The rows are grouped in 4 different ways at once. Each group adds its own fixed numbers to the row, and there is some noise. The rows also spread widely along 11 directions, which tell nothing about the answers.
Some rows, each with its group in each grouping after it:
[  5 -32   6 -13  -8  18  18  22  -4  15 -20   1 -10  -5  13  -5  15  -5
  -2  26   3 -34  -1 -14   1 -10  -5   1  -6  27  -6]  Z_91 (0) vibeg D
[ 17  -4  11  25  17 -20 -14   2 -26   4 -11 -19  -9 -17  16 -33 -11  11
 -28  -5 -11   4  -5  11  -9 -12   1  -5   0   4  23]  Z_489 (3) vomiz M
[ -5  27  -9   3  -7 -22  29 -19  -4  24   4  36   2  47  -7  -8  32   1
  25  17  -7  -3 -34   7 -27 -14 -15  43 -31  12  23]  Z_210 (5) vibeg M
[-13 -17  10   1   2  14   1  21 -13  24  -4 -16 -26 -32  26 -11  -6   9
 -32   5 -19 -32  29   9  15  -6   2   1  14  15  -6]  Z_489 (1) vomiz X
[ 35  -7   5  20  -6 -30 -12 -14  -1 -12 -29  -3  -5  -3  11  -7  -6 -11
 -17  -8   1 -21  10  -1  -2  10  19   8  -1  21  -6]  Z_210 (0) ved N
[  5 -10  30  11 -16 -11  32  11 -19   2  -6   6 -26   3   8 -18  13  22
   0  44  10   7 -24 -25 -14  -5 -18 -24 -15   5  22]  Z_895 (2) ved N
[-11   1  10  -8 -12  20 -12  17  -1  -6   3 -24 -15 -23  24 -11 -12   6
   9   0  -3   4  38 -11  21   8   0 -22  12 -17  -3]  Z_895 (4) vibeg X
[ -2  -8  -1  -2  -1  20  20  21 -12   9  -1   6   5  10   3 -12   6   4
  11  16   4  -9  -8   1  12 -14  -7   3   1   9  -3]  Z_91 (4) vibeg U
[ 36 -10   7 -13   9 -26   1   8  -2  -5 -17  -3  -3  -5  10   6  11 -33
  -6  17  -4 -30  14  -5   0  13   9  -4   2  26  -4]  Z_895 (1) vomiz D
[-25  10 -25   8   3   8   5  -4  -6  12  13 -20  -9   1   6   0  -1 -14
   6 -13 -26 -18   8   4  -3   8 -20  16 -12  -4  22]  Z_489 (3) vibeg U
[ 19  -9   3  19 -19   8  -6  18 -15 -13  -7  -6 -13 -16   7 -25 -36  -2
   0 -20  -7  -7  22  10  13   8  39   3  25  -2 -14]  Z_210 (2) vomiz N
[ 20   8  19   7 -10 -23  30  15 -17  11   5  18 -13   0   2 -17  16  -3
   9  23 -13   3   5   3 -13   8  12   8  -1   2   5]  Z_91 (5) vomiz M
[ -1  -1   1  29 -13 -11  -1   3 -10 -24   8 -24 -15 -12  22   4   0   3
 -12  12 -21 -13  15 -19  -5  34 -11 -21 -18   9  27]  Z_895 (3) vomiz D
[ -2  -7  -3   1  13  45  23  38 -19 -14  14  17   3 -30   0  -9 -10  17
  13   0  20  10  12  20  34 -12 -14   4  17 -22 -33]  Z_91 (3) vibeg M
[  0 -17  -3  13  13  44  15  53 -33 -15  21 -13   8 -19  -7 -36 -25   3
  25   7  10  28 -22   0  20   0 -11 -36  18 -21   8]  Z_91 (4) vomiz M
[-10  -3 -13  29  15  10  29  11 -18  -5  12  14   3  -7   1   3   6  17
 -27   5   2 -20  -5  27  17 -13 -22  25  -4  17  -6]  Z_91 (2) vibeg U
[ 17  10  29 -19 -18 -27  11 -18  12 -10 -17  13 -14   8  12   6  24   5
  23  33  26   9   1 -30  -8  -3 -19  -4 -13  -1  -5]  Z_489 (2) ved D
[ -3  13  15  16   3  -2 -12  -8  -5  -6  -5   2 -12 -20  21  -6  -3  34
 -22  -1   9   4  25  17  23 -12 -11  13   4  -3 -19]  Z_489 (5) vomiz X
[-10  11 -17  -8  35   1  21   5 -18  24  15   1 -21 -31   1  -3  10 -18
  15   5   1  -4 -11  21 -18 -13 -35  18  -9 -18   0]  Z_895 (3) ved D
[ 24   4  19 -26   9 -15   1  -2   6  -8 -20   1   8  26   1  -7  19 -19
  26  36  23  12 -13 -23   5  -6 -18 -15  -5   4   6]  Z_91 (5) vibeg X
[-16 -12  -6  21  23  20 -11  -8 -17  -8   4 -26  -8 -23  16 -10 -18  19
 -20   3  21  -5 -24   5  19 -12 -56  -7  -6  -9   9]  Z_91 (1) vomiz N
[ -8  11  -1  13  10  -1  -8  -6  -8 -17  10  -9  -3  -8   5 -10  -6  13
   5   6   9  12 -11   0   3  -5 -24  -2  -7  -5  13]  Z_895 (2) vomiz D
[-22  25 -13  27  -8  -8 -19 -35  -3  -2   8  -9  -1   8  13 -18  -7  20
  13 -14  -3  12  -9   5  -4  -2 -21  23 -13 -11  22]  Z_91 (4) ved M
[  1  12  17  32 -21 -15  17  15 -14  -9   8   8 -11   9   6 -20   6  17
  -1  10 -14  11   6 -13  -4  11  13  -3  -8   5  19]  Z_489 (0) vibeg X
[  2 -22   7   6 -27  21 -15   3   2  -7 -32  -2   0  20  17 -23 -21  13
  11   6  11  -4 -13 -26   7 -11   9 -12   5  18   4]  Z_210 (0) vomiz X
[  4   6  17  21 -10  -2  13   9 -11  -6  -2  15  -7   7   2 -17   6  30
  -4   9   8   7  -2  -1  11  -7   1   9 -10   3   0]  Z_489 (0) vibeg N
[ 30 -12  18   7 -21 -23  20   1  -6 -14 -11  -2 -15  -3  20   9  18  -5
  -9  30   0 -12   5 -28 -10  25 -16 -23 -17  10  11]  Z_210 (5) vomiz M
[-29  11  -4  22 -18  21  -3 -23  -5 -21  10  -3 -11   0  24   1  -9  46
  16   5  17  21 -17 -19   3  -2 -56  -8 -22 -24  18]  Z_895 (3) vomiz M
[ -5 -30 -36  37 -27  36  22   5 -21  -9 -12  18 -11 -15  10   4 -27   9
   5 -21  14 -33 -32  11  -5  -5 -17  25 -13  11 -19]  Z_489 (0) vomiz D
[-14   2   2 -12   1   6 -10   4   1  29   0 -16 -24 -16  12 -14  -1  -1
   2  -2 -19 -18  27   2   2  -2   4  15   6   0   0]  Z_895 (0) vomiz N
[ 28   6   5  10 -27 -20  31   4 -14  -7  -2  25  -7   4   6  -5   5  -9
  25   4   3   1  -1  -1 -16  10   8  12  -4 -10  -4]  Z_91 (4) vibeg M
[ 27 -20 -14  -9  15   0  19  19 -15  -6 -16  -3  -3  -6   0   4   1 -41
   7  11  10 -19 -17   1  -4   4 -15 -12  -3  10  -2]  Z_895 (5) vibeg X
[-10  23  17  15  25   5 -11  21 -10 -14  22 -10  18  10 -10 -41   4  29
   8  15  -1  48  -6  -6  21 -11  -6 -20  -2 -10  30]  Z_895 (0) vibeg M
[ 26   0  13 -10 -22 -27   8 -19  -1  22 -31  14 -15  15  20  -4   8  -4
  13   8   5 -15  -4  -6 -21 -16   3  19  -5   8  -7]  Z_489 (4) vomiz U

New rows. What belongs after each?
[ 29 -20   9  -6  14  -8  25   7 -15  -2 -23  17 -16 -26  22  18  11  -3
 -21  17  24 -25   0  10   0 -12 -26   3   0  10 -30]  Z_489 (3) vomiz X
[ 19  -6   2  20  -5  -2  39  20 -33   0  -4  19  -8  11  -7 -28  -3 -10
  22  17  11  12 -48   1 -20 -10  -8  -5  -7  -4  14]  Z_91 (5) vibeg X
[ 29 -32   2  -2  -9  13   9  16  -3  -9 -33  12   6  -4  13   0   2   0
 -15   6  14 -28   7  -5  14  -8   7   1   3  28 -22]  Z_210 (0) vibeg M
[ 20 -18   1  32 -20 -18  28   1 -31   0 -10  -2 -21  -7  18 -13  -2  -8
  -8   7 -12 -16 -25  -9 -35   8 -14  -7 -20   3  30]  Z_91 (3) vibeg M
[ 21 -15  -1  20 -11  11  20  15 -26  -1 -13  16 -14 -23   7 -21 -15   0
   5  -5  12  -9 -12  20  -1 -12   4  14   2  -4 -20]  Z_91 (5) vibeg D
[ 12 -14  -7  11 -15   4 -31 -19   3  -8 -40 -11  12  17  21  -7 -19  12
 -11 -14   7 -24   0   0  15 -15  10  11   1  29  -7]  Z_489 (4) vomiz U
[ 34  10 -13 -24  31 -13 -10   2  10  -9   0  -1  13 -20  -5   7  -2 -45
  20 -19   5  -6  38  21  17  11   8  24  24  -8 -33]  Z_91 (0) vomiz M
[-19  17   5   3  19  -1  -2  -1   1   5  12   0  -7 -13  13  -4  19  19
 -10  15  -4  -3  19   8  11  -6 -18  14  -9   4  -1]  Z_210 (3) ved D
[-10   2  -4 -13   6  18  34  16   2  17   5  26   3  12  -5   7  25   8
  13  18   9 -12  -1   3  13 -19 -20  26  -8  10 -17]  Z_489 (0) vibeg U
[ -4  26  -9   7 -17 -14 -11 -28   5   0  -8  12   5  35  -3 -18  -6  -4
  40  -9   2   3 -21  -5  -9  -4   4  30 -10   4  12]  Z_489 (1) ved D
[-13   7 -14  27 -18  14  16  -2 -13 -11   6  23   8  27  -3 -14  -5  14
  22   4   8  -4 -36   2   3  -7 -12  25 -15   8  10]  Z_91 (1) vibeg D
[ -7  23  -8  -5  28 -23  -8 -30  -1  21  -2   7  -5   7   2 -11  11   3
   5   4   7   0 -25  22 -18 -33 -27  38 -13   4  11]  Z_895 (2) vomiz D
[ 13 -14   1  11  -8 -10  -5  11  -8   1 -15 -18  -7   0  10 -20  -9 -26
  -4  -2 -21 -21  11 -11  -6  13  23  -6   6  19  16]  Z_91 (0) vibeg X
[-13   4 -32  20  33 -14  12 -15 -18  10  12 -18 -14 -20   7   6   5 -24
 -13  -8  -5 -18 -29  13 -24  -2 -56  11 -25  -3  28]  Z_895 (0) vibeg X
[ 13  -1   4  39  15  -3 -31  -3 -25  -6 -17 -18  -8 -24   9 -47 -36  21
 -24 -30   6  12 -10  22   8 -24   9   3   6  -9   5]  Z_895 (0) vibeg N
[-21  31 -15  17   3  14  26  -5  -6 -27  26  32   0   2   5  20   7  25
  23   2  20  15  -2  12  17   2 -42  22 -15 -21 -15]  Z_895 (3) vibeg X
[-17  12  -6  11 -26  17   1  10  -3  -2   4   6  -8  16   1 -16 -11  11
  26  -4 -19  -6  19   0  12  15  28  16   3   6   2]  Z_895 (3) ved N
[ -7  25   6  -1 -18  12  31   8   4 -28  29  26  -2   5  -2  21  21  18
  39  25  21  18   9 -15  20  23 -31   3 -16 -18 -17]  Z_489 (5) vomiz D
[ -1  17  -4  18  -5  -4  30  -9   1 -27   7  40  19  30  -4  21  19  21
  12  22  22  -2 -14  -3  21   2 -27  18 -15  17 -14]  Z_895 (1) ved U
[ -9  13 -12 -10   8  11  -6  -9   0  -2  -4   0   0   6   7  -4  -6  -7
  25  -9  11   4  -3   3   6 -12 -20  14  -1 -13  -3]  Z_489 (3) vibeg X
[ 33 -13  28   7 -28 -34 -20 -14  -7   6 -41 -15 -20  11  24 -26 -12  -6
 -13   3  -9 -23   3 -20 -13   3  27  -6   1  21  16]  Z_489 (1) vomiz N
[-16  23   8  -1 -19  -9  15 -16   2  14  10  14 -17  14  17  -3  20  17
  17  13 -12   1   9 -11 -14   0 -19  19 -19 -11  17]  Z_210 (3) vibeg M
[-23  20 -12  27  -1  -3 -15 -27  -3  -7   5 -12  -6  -1  13  -6   1  20
  -9 -10  -4  -4  -3   8   5  -1 -29  22 -26  -1  17]  Z_489 (5) vibeg D
[ -8  17   6   4   0 -29  -2 -33   0  13  -9  -7 -19   6  21   2  21   5
 -13  12  -3 -12  -4  -4 -15  -7 -35  15 -27   4  21]  Z_489 (5) vibeg X
[ 21  12   4  11   6 -10   9  -4  -1 -32  -3  13  29  44 -14  -4  11  -1
  25  28  22  20 -31 -15  14   5 -18  -7 -13  12  10]  Z_91 (5) vomiz U
[ -8  14  11  27 -26 -18   7  -9  -7   2   1   8 -13  14  13 -18  -2   8
   6   7 -15  -7   4  -6  -5  10  12  13  -1  11  17]  Z_91 (1) ved X
[  5  25  16  30 -10 -15  26  -5 -10 -25  22  34 -12 -18  14   9  12  31
  -5   8  19   8  12   9  12   6 -24  17 -12 -18 -20]  Z_210 (1) vibeg D
[ -3  27 -13  19  -2 -15  -6 -32  -5 -17   8   0 -11 -16   4  -7 -18  -2
  27 -27  16  18  -9  11  -8  -1 -23  25  -5 -32  -3]  Z_489 (2) ved D
[ 18 -11  22  17  -8 -12  43  10  -9 -19  -5  37   7  17   7  12  41  33
 -15  51  24  -4 -20 -19   5  -4 -33  -4 -27  26   2]  Z_91 (0) vibeg M
[  5   6 -20   6 -17 -13 -18 -37   6 -12 -28  -2  -1  24  12   0  -8 -16
  27  -9   3 -16 -19 -13 -20   4  -6  16 -20  13  13]  Z_895 (3) ved D
[  6   0  -7   7 -27 -15   4 -12 -10  12  -9  -6 -26   5  10 -12 -16 -18
  17 -10 -17 -19  -4  -4 -26   9  10  16  -3   2  17]  Z_895 (2) vomiz N
[-31  12 -20  40  -9   7 -21 -22  -8 -14  12 -21  -1  -5   9 -24 -27  20
  -1 -26 -13   6  -2   9   6   3 -11  18  -1  -6  25]  Z_91 (2) ved M
[ 17   8   2  13  12 -17  18   6 -14 -17   9   1 -10 -17   3  -3   2 -14
  11   5  11  14  -7  -6  -8   9 -25 -13  -7 -20   4]  Z_895 (0) vibeg X
[  0   1 -12   6  -5  19  28  -2  -6  -4  -3  44  10  16   2  10  12  26
  11  15  25  -7 -24  15  12 -19 -28  31 -14  12 -23]  Z_210 (5) vomiz M
[  1 -15  11  11   2   2  12  23 -11   1  -3   4  -5  -7  15   0  14  16
 -31  29  -9 -33  10   2  14   0   0  -1  -5  39   0]  Z_895 (1) vomiz D
[  3  22  -6  -3  -5 -26  -8 -21  14 -24   5 -15  -5   8  13  22  11 -23
  17  11  -6  -4  21 -21   1  38 -22  -6 -15  -1  13]  Z_895 (5) vomiz X
[ 28 -14 -17  -1   3   4  -1  14 -16 -12 -16 -14   8   6  -8 -21 -17 -40
  26  -8  -1   0 -22  -4  -7   7   5 -15   0   1  16]  Z_895 (5) vibeg M
[-24  31  -1   3  10  11  11  -2   2 -15  19  24   6  11   4  11  18  31
  12  12  16  14   8   9  25  -8 -31  21 -11  -8 -10]  Z_489 (3) vibeg X
[ 16   2  -7 -24  17 -25  -6 -15  10  23 -20  -4  -3  -3   4   0  18 -29
   2  -3  -7 -23  16   6  -9  -6   0  28   0  17  -5]  Z_489 (0) ved M
[ 17   6  31 -27 -13 -33 -18 -19  10   8 -24 -25 -17  26  22 -19   7 -23
  31  30  -6   9   1 -47 -26   8  -3 -26  -4  -2  34]  Z_91 (3) vomiz X
[ -1  15  18 -12  -1 -10  11 -13  -2  23 -19  33  -8  27  12  -9  18  26
  13  23  14   2 -17   4 -10 -36 -10  30  -8  12  -6]  Z_489 (3) vomiz X
[ 20   6   2  -7  21 -11   6  12  -7   5  -1   4  11  13 -11 -25  10 -19
  18   8   2  15 -16  -3  -7 -11  -2   0  -1  -2  15]  Z_210 (0) vibeg M
[-16  24 -24   6  50   8  -2  -1 -13  11  15   9  13  -7  -9 -11   9  13
  -9  -8   5   4 -11  49  17 -31 -30  40  -8  -1  -2]  Z_895 (5) vibeg M
[  1   7  -4   4  22  -3  14   3 -10  10   5   4   6  12  -5  -8  14  -4
   1  19  -1  -4 -15  11   6 -10 -19  13  -7  12   5]  Z_91 (5) vomiz U
[ 16   2 -22 -19  12 -22   5 -16   1   0  -3 -19  -8  -5   6  15   0 -71
  24  -7  -3 -28  -2  -8 -17  22 -28   5  -1  -8  11]  Z_91 (1) vibeg X
[ 27 -16   2 -13  -4  -1   3  31  -7   1 -21  -9  -3   0   2 -14   4 -33
   2  13 -19 -28  19  -3   3  13  36  -8   4  28   0]  Z_895 (5) vibeg D
[ -7  12  -4 -28  -2  -2  -9  -3   5  23 -11 -16  -7  22   0 -20   4 -30
  35   3 -14  -2  -1 -10  -9  -4   4   8  -1  -1  19]  Z_489 (5) vibeg X
[  5  16  -7   4  -5 -19 -13 -11   0   5   0 -15  -9   2   1 -23  -7 -24
  27 -18 -15   4   3  -6 -17   8   9  13  -6 -11  20]  Z_489 (0) vibeg D
[ -3   4  -3  27  -5   5   8  24 -12 -27  22  -3   5   0   3  -3 -10  -4
  -1   5 -16  -9  19   0  24  32  10  -6  10  11   5]  Z_91 (1) vomiz X
[ -7  13 -22  16  -9   0  17  -7  -9  -3   7  11  -1  25  -8   5   5  -4
  17   1  -4 -15 -19   9  -2  12 -12  28 -22  11   9]  Z_489 (5) vomiz N
[-24  21  -3  14   8   8 -15  -8  -5   6  16  -7 -13 -24  23 -10 -11  22
  -6 -14  -3   4  23  22  14  -6 -14  18   7 -18  -7]  Z_210 (4) vomiz X
[ 32 -14  11 -13  -5   9 -31  13  -8   7 -42  -5   7  -3  14 -46 -28   0
  11 -19   7   4  10  10  11 -31  45   0  27   3 -15]  Z_895 (4) vibeg M
[-34  23 -11  17 -29   0  27  -3   7  -8  21  20  -4  29   1  15  19  14
  14  16 -18 -14  10  -8   4  21  -5  26 -16  22  12]  Z_489 (2) ved X
[ 23 -18 -11   7 -13  -3  -2  -9  -9  -7 -34 -10  -6   5  17  -4 -15 -20
   5  -9  -1 -24  -7 -11 -10  -1  -1  -3  -6  10   5]  Z_895 (3) vibeg U
[ 17  -7 -33  -3  -6  -2 -17 -16  10 -16 -28 -17  14  16   3  11 -15 -45
  18 -23  -8 -35  13  -4   7  20  12  14   2  22  -7]  Z_489 (3) ved U
[-47  -9 -32   7   2  70  15  25 -16  10  20   0   2  -5  -3 -12 -15  26
  20  -5   3  -2 -21  15  26 -14 -34  13  -2  -5  -2]  Z_489 (5) vomiz M
[ -8  13   2  -9   9   8 -22  -3   3   3  -1 -15  -4  -9   7 -14  -3   5
  10  -1   2   4  16   5  17  -6  -7   9   1  -4  -4]  Z_489 (5) vomiz D
[ 13 -28   7   7   4  14  52  46 -19  -4  11   0 -26 -59  12  18  11  -7
 -19  23   1 -23  34  -5  15  20 -19 -24   8  -2 -30]  Z_895 (0) ved U
[  7   4 -16  -6  24   0  15   4  -3 -10   2  10  10   8   0  13  20 -17
   6  14  11 -15 -13   5   2  -1 -26  11 -17  11   0]  Z_210 (3) vibeg D
[ 32 -19  28  13  13  -7  27  26 -16 -22  -9   5   1  -6   7  -3  15  14
 -16  42  24  10 -14 -25  10  -2 -25 -40  -7  12  -1]  Z_895 (0) vomiz U
[ -9   5  -6 -19  22  13  10   2   2   7  -6  15  18  28  -5  -1  29  11
   8  29  15  -3 -23   5  13 -27 -32  15 -19  21   6]  Z_895 (5) vibeg M
[ -1  12 -24  25  35   1  -4  15 -22   0  23 -11   1 -27  -4 -12 -12 -11
 -15 -23 -13 -14  15  49  17   6   5  29  11  -1  -8]  Z_91 (4) vomiz N
[ -8  17 -17  25  -5   4  28  33 -18  -6  24  21   7  12  -8  -7   5  -2
  10   0 -25  -9  12  24   9  16  27  20   1  16   3]  Z_895 (4) vibeg X
[ -7   9 -12   9  20  -9 -22 -19  -4   5  -7 -28   1  15  -6 -28  -7 -10
  13  -4   5  10 -37  -9  -9  -8 -24  -1 -15  -3  36]  Z_489 (0) ved N
[ 17 -24  -6  25  19  12   9  23 -21 -24  -5 -11   6 -15   2  -1  -4  -1
 -31  14   9 -22  -7  12  26  11 -13 -12  -4  24  -5]  Z_91 (5) vomiz N
[  4  35 -12  -3  13 -11  -2 -19  -6  -2   9   9  -7   1  -1 -10 -14 -17
  45 -19  12  26 -10  12 -12  -5 -16  23   5 -36  -4]  Z_489 (3) vomiz X
[ 26  -1  -5   2   8 -15  11   3 -11  -8  -6  -1  -9 -17   4   5   5 -21
   3   5   7 -13  -1   7  -4   9 -11   5  -9   3  -9]  Z_489 (5) vomiz D
[-11  -3 -21  68  22  24  -4  17 -36 -23  10   8  15  -9  -2 -22 -32  43
 -48 -24   4 -14 -21  51  38 -15   1  28   3  24  -6]  Z_489 (1) vomiz N
[-15  29  -3  19  -1  19  -1   5  -1 -25  24  16   0 -20   5   1  -6  36
   9  -7   8  14  33  24  37   6  -4  23   2 -14 -32]  Z_895 (5) vomiz D
[  4  -3  11   7 -15  -1   4  -9  -4   4 -11  -4 -13   1  14 -13  -7  12
  12   5  10   7  -8 -21  -4  -9 -18  -5  -5  -9   3]  Z_489 (0) vomiz U
[-14 -22 -32  16  -2  30   5  -2 -11  -5 -22   3  11  29   5  -6 -11  -3
   9   4  11 -22 -52  -4  -4 -14 -23   5 -14  30  15]  Z_210 (3) ved X
